All groups share one centre, and each spreads out both ways along 10 directions, with some noise.
In the rows, zero is written as 128.
Some rows, each with its group after it:
[106 132 151 133  99  76 139 112 131 149 149 112 148 137 138 119 140 123
 197 147 133 102  83 112 146] | k_987
[ 63  91 145  82  78 135 111 109 154 104 154 168  92 165 178 135  55 164
 145 101 115 124 146 102 101] | k_584
[112  84 122 139 143 105 112 119 160 151 110  91 144 117 106 143 167 115
 138 134 128  94  76  84 166] | k_987
[132 119 161 176 160  94 133 101  56  56 164  93 113 124 131 182  66 136
 117 112 112  77 104 103 124] | k_171
[107 109  87 115 146 116 147  90 141 137 127 130 109 149  92 139 139 108
 108 116 138  81  90  84 162] | k_584
[140 178 137 161 160 135 115 139 107 103  83 113 106 121 128 192 124 144
  50 104  90 122 174 102 122] | k_934
[130  88  90  91 144 111 132 119 138 115 161 129 140 138 108 128 129 103
 135 112 126  82 107 159 130] | k_296
[104 215 160 159 147  90 145 111  49 114  91  96 134  93 124 164 104 145
 113 145  97 172 145  88  96] | k_19
[ 96 139 101 124  95 103 141 126 167 167 132 119 131 172 123 118 144 115
 134 148 112 101 124 125 151] | k_584
[121 144 120 101 106 126 141 170 128 140 142 127 152 114 151 115 134 138
 146 185  84 119 146 170 128] | k_296
[132 146 124 116 124 125 153 155 119 145 127 120 152  91 131 109 157 126
 168 177 122 140 113 139 140] | k_296
[ 69 148  94 102 123 114 122 109 127 149  79 111 113 114  59 134 156 117
 106 159  80 139 165 124 141] | k_934
[139 112 107 119 157 132 122 118 110 120 143 134 130 140  95 123 112 109
 111 114 134 115 131 143 125] | k_296
[156 108 144 101 150  84 117 147 122 100 167 158 171 158 162 153  94 122
 130 102 133  82  97 151 104] | k_171
[142 116 138 130 111 106 127 132 151 106 137 156 124 176 111 122 117 121
 106 136 146  88 132 167 141] | k_19
[122 140 144 111 140 114  85 161 144 162 113 156 167 213 130 130  86 115
  99 106 137 141 148 111  98] | k_987
[136 133 137 124 122 139 130 133 106 135 144 160 126 170  90  91 103 100
 148 142 159 126 135 151 147] | k_397
[ 99 129 123  93  76 147 106 112 156 152 145 120  90  76 160 127 162 145
 199  93  74 126 159 144 131] | k_584
[148  75  94 128 151 186 151  88 116 143 149 140 130  95  97  86 163 124
 104 144 150 129  99 149 153] | k_397
[118 121 152 137 120 131  84 102 124 168 155 118 137 144 188 152 106 150
 122  67  95 131 145 106  92] | k_19
[129 119 109 133 127 109 145 112 150 156 142 111 142 141 126 108 152 111
 153 129 152 121  88 121 134] | k_171
[148 155  78 134 129 125 173 146 155 133 145  90 108 106 127 110 162  91
 202 106 170 144  92 127 132] | k_987
[127 110 132 127 129 141 120  94 110 111 146 136 100 129 115 139 120 126
 125  98 121  95 128 134 142] | k_397
[110 117 130 128 115 129 117  97 101 116 137 106 103  97  73 105 136 111
 179 131 129 145 148 163 129] | k_987
[137 173 118 159 154 109 128 139 121 138 115 123 130 207 125 147  92 105
  87 100 150 133 144  93 108] | k_987
[109 118 137 119  98 145 112 118 112 159 150 138 145 147 125  84 111 132
 135 157 113 155 156 169 118] | k_397
[150 145 119 144 150 145 156 121  84 137 140 135 139 131 113 118 121 115
 111 150 136 114 112 124 148] | k_296
[169 131 130 175 141 101 155 129 136 140 169  93 173 137 209 140 127 147
 115 118 143 125  72 116  94] | k_584
[139 173 149  97  92 138 149 167 144 169 113 197 133 163 117  82 138 108
 185 159 180 144 125 126 160] | k_397
[147 154 132 148 123 104 142 176 167 117  96 123 135 137 136 151 156 134
  98 166 124 107 130 133 144] | k_19
[ 83 105  96 117 163 113 122 115  77 162 156  62 172  96 123 138 115 124
 142 153  61 120 111 104 125] | k_397
[119 141 121 116 144 120 125 159 150 148  87 113 131 109 122 159 159 117
 144 127 117 108 110  72 161] | k_987
[147 159 143 187 122 166 161 136  89 151 154 145 126 172 154 130  98 145
  77 181 106  78 139 109 178] | k_296
[127 121 142 136 113 114 108 139 157 115 116 124 121 152 123 142 128 132
  98 122 121 118 156 149 124] | k_19
[110 129 122 156  94 101 169  80 162 145 102 106 135  76 132 111 215 168
  92 189 114 130  98 142 144] | k_987
[122 121 125 128 125 106 135 105 139 156 144 130 149 147 164 132 131 139
 120 110 132 116  96 102 117] | k_584
[115 138 148  78 133 113 110 134 116 140 110 167 144 147 103 117 114 103
 173 120 153 135 116 105 125] | k_584
[203  59 150 151 150 184  63 182 192 106 141 129 116 140 179 142 120 125
 112  38 168 147 143 151  99] | k_934
[ 95  97 144 163 102 106  97  98 139 113 128  81 119 124 119 129 132 153
  95 138  98 136 157 160 113] | k_171
[121  67 129 153 141 144  97 106 132 119 144  98 120 148 112 117  97 119
 110 103 147 144 130 131 110] | k_171
[150 134 131 137 166 140 144 174  90 114 136 125 135 139 103 123  88  96
 172 149 161 129 109  98 153] | k_934
[116 146 129 106 151 105 121 113 100 115 107 116 126  70 111 152 152 129
 143 116 107 138 125 118 121] | k_397
[128  88  77 103 145 147 100 170 181 135 133  95 120 143 117 124 130  96
 146  91 128 143 145 139 113] | k_934
[128 140 153 148 119 118 130 113 129 128 110 108 108  84 127 138 163 129
 181 114 148 149 105  93 143] | k_296
[141 143 140 112 147  88 142  80 122 118 103 161 149 111 123 136 165 135
 102 109 156 132  87 118 108] | k_397
[136  95 119 140 151 146 129 129 118  83 141 109 118  97 128 124 107 140
 105 128 134 154 130 146 104] | k_584
[119  75 120 109 120 137  92 115 162 142 151 125 123 146 127 107 122 111
 157  82 139 131 135 145 117] | k_19
[152 162 155 172 140 144 128 132  88  90 110 114  98  81 150 175 128 157
  94 117  97 120 153 114 131] | k_934
[110 136  72  98 134 114 187 158 147 129 142 111 125 128 119 122 124  99
 185 164 147 110  78  96 157] | k_584
[143 127 135 140 117 135 132 121 129 142 143 147 134 146 153 136 132 143
 102 129 113  96 125 138 141] | k_19
[154 152 114 140 165 141 134 128  80  98 148 106 116 107 139 146  98 120
 125  88 129 141 133 129  94] | k_296
[148 119 129 194 144 125 116 123  98  90 178  62 106 143 161 160  78 126
 122  76 122 117 137 130  98] | k_987
[139 122  92 128 122 133 142 116 154 149 133 110 120 104 128 113 179 121
 144 120 129 124 111 142 138] | k_171
[ 74 110 136  92  67 140  85 131 171 145 125 135  95 141 128 111 122 134
 161 125  96 141 187 160 126] | k_584
[120 141 128 103 158 111 116 112  90 145 116 165 170 187  67 102 102 103
  89 143 150 143 139 136 107] | k_296
[143 154 119 121 161 119 145 145 113 161 114 134 164 144 114 111 128 102
 138 132 164 155 104 104 116] | k_296
[149 177 155  85 156 105  94 171  95 120  92 150 148 105 110 156 136  99
 177  98 119 137 138 124 121] | k_19
[132 135 135 132 134 112 140 126 111 125 134 110 152  97 133 118 149 133
 148 151 125 144 114 135 119] | k_987
[ 98  90 111 146  64  82 177  62 142 145 227  82 126 108 195 104 142 153
 209 141 110  77  57 146 137] | k_934
[121  98 101 117 143 165 125  93 121 111 128 110  82  65 124 163 162 139
 125  98  91  92 123 108 158] | k_397
[130 115 168 190 136 141 112  62 106 120  76  92  98  64  85 115 173 148
  98 113 163 198 139 118 122] | k_296
[193 172 155 136 186 144 163 129   9  75 173 169 160 112 161 143  48 133
 126 111 155 138 111 130  84] | k_171
[174 148 117 143 159 128 172 118  69 105 158 103 150  54 136 123 143 126
 169 138 137 144  90 149 115] | k_584
[125 142 141 149 104 115 129 117 124 127 133 108 141 107 156 120 141 154
 111 148 106 151 145 169  98] | k_171
[135 162 137 131 149 133 144 163 100 149 127 130 141 139 142 132  94 114
 171 122 155 154 116  65 124] | k_171
[100 113 133  90 101 139 102 139 187 191  94 175 137 177 110 103 151 119
 127 134 140 129 134 106 157] | k_397
[118 180 136 133 130 123 149 169  81  79 107 123 104 120  84 138  89 114
 149 183 119 136 162 142 148] | k_584
[ 78 142  52 120 154  99 142 136 146 150 115  72 153 168  99 131 119 107
  91 156  97 134 131 114 114] | k_934
[204 179 107  77 129 116 177 172 150 161 183 196 180 151 224 129 141 120
 172  94 150  89  71 135 113] | k_171
[116 102 107 115 141 144 107 146 159 129  88  94 102  69 104 146 182 119
 148 123 104 120 131 105 159] | k_987
[123 158 133 104 147 114 129 125 103 153  92 150 150 128  88 127 146 106
 133 146 132 131 123 102 148] | k_19
[146  81 116  98 134 137  95 137 168 125 156 156 130 174 145 129 112 112
 122  71 145  97 122 139 119] | k_171
[117 126 106 118 130  97 157 103 112 144 153 115 150 125 117 109 137 112
 172 142 137 112  78 125 140] | k_934
[110 105 119 140 129 120 121 118 154 158 107  94 136 134  94 110 149 114
 137 140 142 156 119 115 131] | k_171
[ 92 116 103  73 161 129 113 127 102 163  94 121 153  96  48 115 151  94
 162 151 107 143 126 108 148] | k_397
[139 156 122 115 135 137 151 107  83 108 125 133 116  70 100 118 144 128
 140 142 122 150 140 163 127] | k_987
[106 119 121  92 105 106 135 137 143 163 143 129 155 125 120  83 144 108
 210 156 141 148 102 143 132] | k_934
[138 165 141 108 110  99 147 110 101 143 153 157 156 144 141 103 118 121
 167 136 145 120 107 146 117] | k_171
[144  99 110 140 169 110 131  85 118 128 128 142 144 172  78 123 130 102
  72 117 165  92  91 115 147] | k_19
[143  93 121 148 132 129 123 153 163 141 145 104 146 137 158 123 132 121
 145 115 148 127  97 126 123] | k_934
[106 168 131  95 113 159 159 124  70 165 139 169 123  99 126 115 125 131
 177 171  95  97 123  89 180] | k_397
[116 171 102 136 142  93 151 164 135 139  99 118 120 179  76 146 132  85
 129 163 127  80 117  92 184] | k_584
[137 106 127 142 133 135 115 112 131 141 138 111 148 129 125  98 132 128
 120 118 153 170 125 151  97] | k_296
[134 104 106 150 140 115 120  97 171 137 127 108 115 141 140 167 164 128
  79  77 125  73  97  92 141] | k_934
[121 115 173 148  97 146 104  89 131 132 109 127  70  94 103 114 153 121
 201  85 161 153 123  98 156] | k_296
[155 135 126 124 174 130 125 117  94 138 128 122 146  99 127 147 142 113
 132  94 128 114 103 100 132] | k_19
[146 166 160 114 106 133 114 159 120 162 122 152 161  98 175 129 152 158
 138 141  85 139 153 151 119] | k_19
[129 102 133 125  78 177 113 143 192 164 126 155 106 157 151  92 154 146
 118 139 139 142 155 151 146] | k_397
[127 137 129 132 103 114 134 147 146 113 148 128 111 145 151 136 117 129
 152 119 127  98 125 136 139] | k_19
[120 180 131 130 128 120 150 108 106 127 103 154 112 134 103 137 142 128
  98 137 124 118 138 118 143] | k_987
[152 122 151 143 134 125 122 123 135 122 131 140 110 134 146 156 131 123
 136  84 143  82 100  92 153] | k_934

New rows. What belongs after each?
[ 54 142 124  73 101 120 105 127 140 185  92 134 124 132  81  92 134 105
 200 139 122 179 145  94 136] | k_19
[ 92 115 168  72  91 140 109 105  95  98 155 177  95 115 143 121  78 144
 186 103 118 137 155 140 108] | k_584
[100 145 159 117 104 112  92 146 132 138 136 137 123 181 135 134  89 114
 166 108 115 125 156 119 119] | k_987
[143 143 106 188 126 121 189 136 125  51 142  81  68  94 136 162 132 143
 122 155 125  87 116 135 157] | k_19
[116 161 146 110 124  84  94 191 174 143  75 121 154 152 124 148 142 112
 138 130 126 156 151 117 115] | k_19
[127 119 104 134 138  92 137 163 178  96 104  93 126 139  89 129 146 102
 126 145 165 148 121 146 121] | k_19
[122 140 127 114 143 126 125 117  95 124 119 121 132  98 105 130 130 113
 157 112 126 145 124 117 130] | k_19
[113 143 132 130 145 104 116 117 106 120 123 121 128 143 108 158 109 113
 129 118 112  97 123 103 142] | k_397
[124 162 134  98 131  93 141 131 113 132 133 140 127 113 145 154 129 119
 191 103 125 103  91  89 136] | k_397
[161 139 132 164 160  51  95 163 169  55 116  75 107 164 123 195 113  89
 148  35 168 106 114 112  93] | k_397
[106 117 168 109 116 110 109 154 129 148 108  95 161  47 147 138 168 148
 190 179  77 140 113 111 140] | k_987
[115 105 121  68 110 165  83 140 163 128  91 159  79 121  48  99 156  87
 183 104 152 145 172 159 162] | k_397
[180  67  87 144 168 165 151 105 130 125 167 121 134  97 127 118 166 120
 105 111 145  82  75 145 155] | k_19
[139 146 162 122 141 109 104 101  96 147 115 157 145 144 107 129 133 118
 124 100 133 120 127 123 125] | k_584
[116 140 143  97 114 110  97 161 178 172  91 171 144 185 114 128 145 112
 124 130 130 105 140 110 152] | k_19
[109  70 132 133  96 117 102 121 206 172 116 120 144 157 118  99 174 129
 125 148 143 127 110 131 151] | k_296
[ 91 134  58 101 124 101 146  92 134 138 152  82 129 113 117 122 149 120
 134 118  86 117 126 155 104] | k_934
[ 92 168 116 116 108 100 179 116  99 135 130 126 163 106 142  96 125 156
 132 199 115 175 120 147  96] | k_584
[166 152 116 127 166 111 158 137  91  97 131 123 130  98 117 152 133 101
 158 119 142 100  92 119 143] | k_19
[122 171 149 116 131 106 112 152 112 132 103 118 152 101 130 137 134 129
 154 129 111 175 152 134  99] | k_19
[143 131  96 132 174 138 161 116  93 137 143  77 144  44 127 121 158 120
 175 124 137 164  80 102 117] | k_19
[119 124 132 139 107 134 124 110 121 112 158 101 107  76 181 152 129 163
 144 110  73 117 145 134 116] | k_397
[137 108 141 164 131 109 118 100 125 106 155 101 133 137 153 136 104 140
  98 100 128 130 126 149  89] | k_19
[122 112 117 143 143 168 133  70  92 107 123 119  92  65 120 156 153 164
  72 120  80  96 137 115 152] | k_397
[132 135  97 152 116 131 149 152 147 117 168  71 101  93 197 159 131 143
 177 107  89 114 116 119 127] | k_934
[151 153 131 121 144 108 124 176 140 115 123 109 135 103 145 150 142 115
 169 113 127 131 124 128 121] | k_19
[ 82 114  79  73  97  94 130  76 122 145 176 130 125 160  94  92 112 102
 166 110 106 112 134 177 107] | k_934
[148 146 148 158 168 132 130 149 102  91 101 107 122  89 151 180 117 150
 101 116 125 139 127  81 115] | k_584
[127 156 138 152 143  96 133 116 110 129 135 139 134 200 142 159  87 123
  88 109 130  72 111  83 139] | k_934
[114 131 117 112 118 125 135 133 128 123 137 134 111 129 133 131 113 120
 164 122 127 107 119 108 143] | k_584
[140 152 132 123 156 122 150  95  91 108 112 140 111  88 117 158 152 134
 117 111 125  99 101  93 147] | k_397
[127  65 117 141 119 139 124  81 134 166 177 126 165 165 142  89 121 144
  81 139 131 129 112 163 106] | k_397
[157 138 102 144 138 138 163 157 108 133 164 112 170 118 159 115 125 142
 108 174 112 123 118 160 122] | k_296
[114 134 118 103 120 128 117 158 151  91  75 144  75 123  47 138 151  95
 143 144 129 109 166 144 178] | k_19
[179 180 175 154 101  92  82  99 122 211 149 133 154 149 162 137 197 108
 174  53 105  82 124 152 139] | k_584
[124  87 122 110 131 155 106 101 122 140 146 132 122 112 115 114 139 122
 135  99 119 131 133 141 129] | k_19
[168 136 157 134 116 101 113 161 138 106 164 133 148 145 181 141 116 138
 143  98 127 117 132 177  90] | k_19
[ 95 166 125  65 108  84 133 113 111 157 142 168 149 164  99 106 114  98
 194 132 130 120 119 132 128] | k_934
[180 177 176 118 171  80  99 134  70 125 139 162 192 145 153 159 105 114
 127  72 133 119 116 128  82] | k_19
[121 144 124 134 130 127 127 141 112 122 121 111 125 121 129 135 121 132
 122 137 110 142 149 136 117] | k_934
[115  68 115 109 109 125 114  96 153 166 185 121 171 128 175  94 129 144
 138 123 115 131 103 152  98] | k_397
[135 106 111 121 137 127 133 116 123 122 155 113 129 100 140 127 134 123
 157 110 127 116 101 133 126] | k_397
[159  95 117 101 132 148 142 119 134 115 162 153 129  81 171 143 151 148
 136 106 115  79  86 135 143] | k_987
[125 147 136 132 116 132 117 157 124 125 132 109 104 129 128 145 112 119
 164 125 109 118 153 130 144] | k_397
[122 104 114 143 124 109 126 139 172 110 109 108 120 158 103 132 141 115
  92 136 146 115 131 137 140] | k_19
[106 109 128 114 138 122  90 117 139 183 109 113 168 137 120 114 138 122
 124 108 129 179 124 109  96] | k_19
[128 151 135 125 126  72 111 187 178 122 103  68 155  89 174 158 153 129
 185 103 120 182 124 131  72] | k_397
[119 119 109 154 128 103 144 128 132  62 107  85 107 105  68 119 131 122
 108 161 146 157 148 176 115] | k_19
[129 153 141 178 124 108 151 132 101 165 156 101 174 167 178 123  97 154
  89 182 104 124 116 117 116] | k_397
[142 101 112 165 148 121 114 136 123 104 162  80 112 170 112 141  88  95
 133  96 132  94 125 132 137] | k_397
[118 150 128  83 121 113 123 151 121 138 125 140 146 121 118 116 131 110
 183 136 121 141 133 139 121] | k_296
[117 113 121 149 130 114 143  99 124 158 155  97 166 132 157 102 125 142
 123 136 138 163  96 124  91] | k_19
[ 74 201  78  88 110  63 186 104 114 165 129 100 147  86 123 132 173 121
 191 163  80 113  86 107 133] | k_934
[153 137 121 152 158 145 123 137 119  96 115 104  73  88 142 205 143 127
 123  77  99  59 127  79 168] | k_19
[132 172 141 157 136 115 134 149 116 130  96 122 134 150 104 137 125 117
 107 151 129 134 144 115 134] | k_397
[174  96 155 152 144  90 118 156 140  84 177 114 192 142 226 166  90 168
  64 112 107 109 114 181  54] | k_171
[122 140 138 107 123 135 106 131 113 153 124 119 148  96 133 116 141 131
 156 125 107 167 148 141 105] | k_19
[136 118  94 134 166 148 116 123 120 103 112 105 106 119  91 151 123 115
  81 103 114 128 152 137 123] | k_934
[126 203 164 139 114 104 153 161 101 158  99 123 167 101 156 118 143 146
 162 188 118 181 128 114 118] | k_296
[142 152 121 132 123 142 162 137 124 151 129 137 144 101 156 122 151 143
 141 155 130 127 100 108 143] | k_397
[123  97 116 130  92 165 107 160 155 139 158 100 110 118 152  98 127 130
 174 138 106 153 163 171 125] | k_397
[126 153 132 109 119 117 118 137 145 138  89 137 145 112 121 137 172 140
  94 149  98 138 154 155 122] | k_171
[109 120 143 109 102 120  94 124 155 162 103 161 149 176 106 105 132 125
  96 146 125 135 153 147 127] | k_19
[115 150 137 135 112 111 142 117 123 133 139 126 123 141 162 149 113 142
 135 120 111 105 120 104 131] | k_584
[155 112 113 162 141 124 148 125 129 101 161  88 122 102 161 145 132 135
 131 113 132 116 104 137 115] | k_19
[ 91 158 146 184 110  73 144 104 145 132  99 120 134 217 124 144 102 149
  40 167 131 113 128 102 125] | k_19
[141 169 135 111 151 107 136 118  81 122 133 158 147 143 109 121 106 107
 138 116 149 131 119 131 113] | k_934
[ 86  83 108 102 134 105 105 105 132 170 169 113 158 174 136 135  97 111
 148 108  93  77  97  91 136] | k_397
[153 107 142  85 185 141  86 150  68 114 156 165 167 158 108 127  56  89
 145  86 145 129 129 133 100] | k_987
[119 145 159 133 123 144 105 150 100 117 109 133 125 124 111 128 105 134
 118 152 119 160 173 144 123] | k_934
[128 116 112 118 161 112 113 116 119 103 108 104 119 101  82 146 141 105
 135 103 128 131 125 127 121] | k_397
[162 153 100 103 173 108 129 178 172 164 103 117 175 120 153 144 169 104
 138  98 152 157  95 105 104] | k_934
[ 72 130 133 120 139 105  64 136 164 171  63  83 132 144 113 157 130 121
 119  88 105 179 162  61 100] | k_19
[123 108 108  85 116 136 130 144 162 162 130 145 145 136 106  88 152 104
 177 145 151 130 106 141 151] | k_19
[ 90 173 141  90 128  91  94 128 132 109  69 125 108 107 100 176 139 124
 134  98  87 136 172 109 116] | k_296
[ 89 128 133 114 122 109  82 131 142 137  94 121 112 152 105 160 122 118
 127 108  93 116 161 101 137] | k_397
[172 113  81 109 177 165 136 133 129 115 130 145 130 123 113 124 134 108
  92  88 156 142 129 144 112] | k_987
[ 91 103 151 136 117 103  87  88 171 130  61 115 105 121  78 145 181 134
  89 124 125 130 139 105 149] | k_296
[106 132 118 114  73 110 122 135 183 149 160 100 111 108 200 139 152 149
 187  93  82 117 135 143 109] | k_934
[ 69 148 108 103 130 113 118  89 122 148  52 115 121  97  40 128 181 120
  88 163  90 145 162 122 148] | k_934
[137 207 149 178 141  82 184 109  49  84 137 111 123 117 142 167  94 143
 115 148 119 107 106  97 124] | k_19
[ 58  88  73  93 133 161 119 111 170 234  87 104 148 108  81  78 186 110
 160 156 136 185  98  64 158] | k_19
[151 123 127  84 124 118 132 153 143 150 171 171 168 158 183 113 110 123
 175 107 148 110  92 132 110] | k_987
[171 121 137 141 172 125 116 124 112 137 120 118 162 102 120 127 152 116
 125 108 152 145 100 128 114] | k_584
[110 143 124 109 118  94 126 162 174 140 104 116 119 124 143 167 160 123
 160 124 102  85 111  87 156] | k_296
[140  76 128 134 148 105 109  69 128 114 129 103 148 104  91  96 152 123
 116  93 177 194 104 163  74] | k_296
[129  85  97  70 170 117 101 121 209 146  28 140 158  76  51 108 239 105
  99 106 185 196 102 130 109] | k_397
[105 132 118 130 124  90 116 142 128 151 135  74 131 152  68  84 119  69
 230 124 167 179 120 133 119] | k_987
[141 167 108 152 168 139 139 174 137 148  80  88 140 109 137 162 150 130
 100 139 120 159 134  79 128] | k_296
[129 125 127 120 142 116 105 150 134 135 139 123 137 166 125 135  99  95
 160  93 141 124 128 106 122] | k_987
[ 81 155 160  62 103 119  71 107  95 115  92 172 108 121  59 104 111 115
 167 110 114 183 205 177  96] | k_296
[109 155 116 116  97 104 118 127 171 200 119 115 134 136 150 130 183 122
 156 118  94 110 125 111 146] | k_584
[122 122 140 152 122  76 124 106 154 148 117 119 176 165 140 127 140 144
  79 136 142 131 102 127  96] | k_296
[ 77 190 165  81  51  89 118 124 166 169 113 211 104 224 135 128 111 121
 167 118 121  85 149 104 158] | k_987
[149  98 112 151 144 145 103  97 134 130 127 102 104  94 107 140 174 121
 111  87 115 106 131 144 143] | k_584
[144 177 150 102 129 115 131 159 102 111  92 160 141 105  97 131 150 121
 130 163 119 132 151 161 137] | k_19
[ 99  98 115 122 123 135 106 113 159 181 124 108 148 140 130 106 143 126
 130 120 130 160 121 106 118] | k_19
[133 125 106 102 141 143 108 146 123 125 161 140 121 173 137 136  78 108
 135  83 117 114 155 145 104] | k_296
[170 144 151 100 154 157 103 131  80 128 145 165 118  91 148 167 136 119
 160  63  93  72 132 118 155] | k_19
